There are 4 ways to turn a row about zero (a turn may also mirror it). The second row of each pair is the first, turned, with some noise.
Known pairs, each followed by its turn:
[ 3.23  0.95  0.13 -1.29  3.82]
[ 4.81 -1.51 -1.27  0.36 -0.83]	(2)

[-1.38 -0.69  3.12  0.54 -0.86]
[-0.56  2.99  0.03  1.91 -0.67]	(0)

[ 3.51  2.76 -3.52  1.56  3.09]
[ 2.56 -1.75 -4.07 -1.85 -3.73]	(2)

[ 3.63  0.85 -4.57 -2.64  2.33]
[-1.97  1.25  6.18  1.46  1.03]	(1)

[ 1.66 -3.27 -1.68 -0.93  1.58]
[ 1.62 -0.61  1.65  2.03 -3.54]	(2)

[ 4.05  2.01 -4.27 -4.40  4.54]
[ 2.63 -5.38 -1.47 -6.16  1.69]	(3)

[-4.47 -3.41 -4.36  0.55  2.69]
[-0.06  6.43 -1.31  1.45  3.40]	(1)

[-3.07 -1.81  1.85  0.12  0.58]
[-0.23  1.82 -2.58  2.06 -0.97]	(0)

[-0.51  4.22  1.64 -0.49  4.22]
[ 0.19  2.81 -0.15 -4.99  2.62]	(3)

[ 4.10  3.59 -3.37  2.30 -4.43]
[ 2.57 -0.25  4.74 -5.37  2.44]	(0)

[-1.09 -4.18 -2.76 -2.24 -3.31]
[-3.72  4.33 -0.84 -1.89 -1.96]	(1)

[-4.65 -2.54  0.68 -3.64  1.31]
[-2.69  2.39 -3.93  3.72  0.86]	(1)

[ 3.13  0.19 -2.27 -2.14  3.85]
[ 2.07 -3.50  0.24 -4.10  0.37]	(3)

[-4.07 -0.20 -2.36  2.57 -3.39]
[-0.38  2.12 -3.00 -4.04  2.52]	(1)

[-0.34  4.23  2.81  3.12 -2.09]
[ 2.34  3.59  3.73 -0.85 -2.83]	(0)

[-2.02  0.16 -2.29 -2.82 -3.81]
[-2.05  5.18 -0.24  1.15 -0.37]	(2)

[4.48 2.45 0.40 0.46 1.42]
[-2.41 -1.00 -0.28 -4.30 -1.58]	(3)

[ 0.92  1.29  3.34  4.26 -3.87]
[-2.52 -0.96  1.87 -5.67  2.20]	(2)

[ 3.75  0.31 -2.54  2.33  3.25]
[ 1.53 -1.17 -0.75 -4.15 -3.70]	(3)

[-3.98  3.37  3.25  3.13 -1.01]
[ 3.29  4.51  0.66  0.80 -3.67]	(0)

[-1.18 -1.80  3.04 -2.14  1.22]
[ 1.05 -0.35  2.52  2.56  2.48]	(2)

[-4.03 -0.46 -3.95  1.37  1.66]
[ 0.31  4.07 -0.81 -0.13  4.55]	(1)

[-1.67 -2.52  2.27  4.33  3.69]
[-3.07  2.75 -3.67 -1.35 -4.27]	(0)

[ 0.10  4.31 -0.36  0.20  3.93]
[ 0.93  1.90 -1.68 -5.04  1.45]	(3)

New pairs, each followed by its turn:
[-1.84 -4.26  1.56 -2.32  1.38]
[-1.20  2.62 -2.77  3.31 -1.93]	(1)

[ 4.24 -0.08  1.90 -0.84  3.94]
[-4.65 -2.92  2.10  0.20 -2.22]	(0)

[ 4.16  0.57 -0.61 -3.49 -1.53]
[-2.82 -4.68 -0.57 -1.44  0.82]	(3)

[-3.71 -4.15 -3.13  0.25 -0.06]
[ 0.63  0.56 -5.84 -0.40  2.10]	(0)

[ 1.84 -3.80 -1.44  1.62  0.09]
[ 1.26 -1.84  1.71  1.10 -3.66]	(3)

[-1.26 -4.26 -2.86 -2.44 -4.25]
[-2.79  4.67  3.21  2.24 -2.89]	(2)

[0.34 1.70 3.44 3.82 1.32]
[-0.17 -4.06 -0.16 -2.95  2.63]	(2)

[-0.35 -3.17  1.98  1.82  0.83]
[-2.67  2.43 -1.85  0.16 -0.65]	(0)

[-1.99 -1.52  2.25 -1.30  4.60]
[-2.21 -0.85 -2.70  3.10 -3.32]	(0)

[-2.92 -2.14  3.02  1.34  2.77]
[1.78 3.56 3.98 0.49 0.30]	(3)

[-1.29 -0.94  1.45 -1.90  3.64]
[ 0.50  0.55 -0.95  4.46  0.47]	(1)

[-1.69  1.27 -2.19 -4.29  2.42]
[ 1.81 -4.65 -1.36  2.42 -0.39]	(0)

[-0.62 -2.51  2.39  2.12  3.68]
[ 4.17  1.41 -1.37  3.00 -1.01]	(1)

[-2.43 -2.00 -2.19  3.86 -4.20]
[-6.28  0.48  1.27 -1.40 -1.96]	(2)

[ 4.54 -4.57 -0.94 -0.02  2.91]
[ 1.88 -4.24  3.96 -1.88 -3.57]	(3)

[ 2.04 -3.29 -4.64  4.19  4.61]
[-0.24 -5.47 -1.08  1.32 -6.66]	(2)

[ 4.43 -1.76  3.21 -3.80 -2.64]
[ 4.22  2.90  5.09 -1.36  0.56]	(2)

[-2.29 -1.17 -4.07 -3.46 -2.75]
[ 3.51 -1.86 -2.40  1.38  4.46]	(0)

[ 3.51  3.70 -1.20  1.56 -1.69]
[ 1.27  1.12 -2.16 -4.85 -1.30]	(2)

[ 3.48  3.25 -0.82  1.62 -2.55]
[-3.73 -0.57 -3.44 -1.43 -2.16]	(3)

[ 0.08 -4.55 -1.01 -1.64 -1.65]
[-0.66  1.75  3.64  2.17 -2.25]	(2)

[-4.15 -3.95  1.50  2.64  0.44]
[-4.30 -3.04  2.72  2.53  1.09]	(2)

[2.27 1.86 3.09 2.91 4.66]
[-0.72  3.02  2.39 -5.25 -1.89]	(3)

[-1.05  2.74 -1.85 -2.14  2.28]
[-1.33 -0.82  1.52  2.21  3.45]	(1)

[ 0.84  1.65 -0.23  4.54 -2.30]
[ 1.40  3.15  1.55 -3.78 -0.60]	(0)

[-1.98 -1.31  3.74  0.39 -1.77]
[-1.83  2.32  2.38  2.87  0.86]	(3)

[-4.36 -0.50  3.58 -1.69  0.34]
[-1.14 -0.90 -5.13  2.73  0.27]	(1)

[ 2.92 -0.89  1.91  3.92  4.55]
[ 2.32 -6.20  0.67 -1.36 -0.95]	(2)

[-2.12  0.60  1.51 -2.24  3.41]
[-0.14 -1.69 -1.52  3.31 -2.77]	(0)

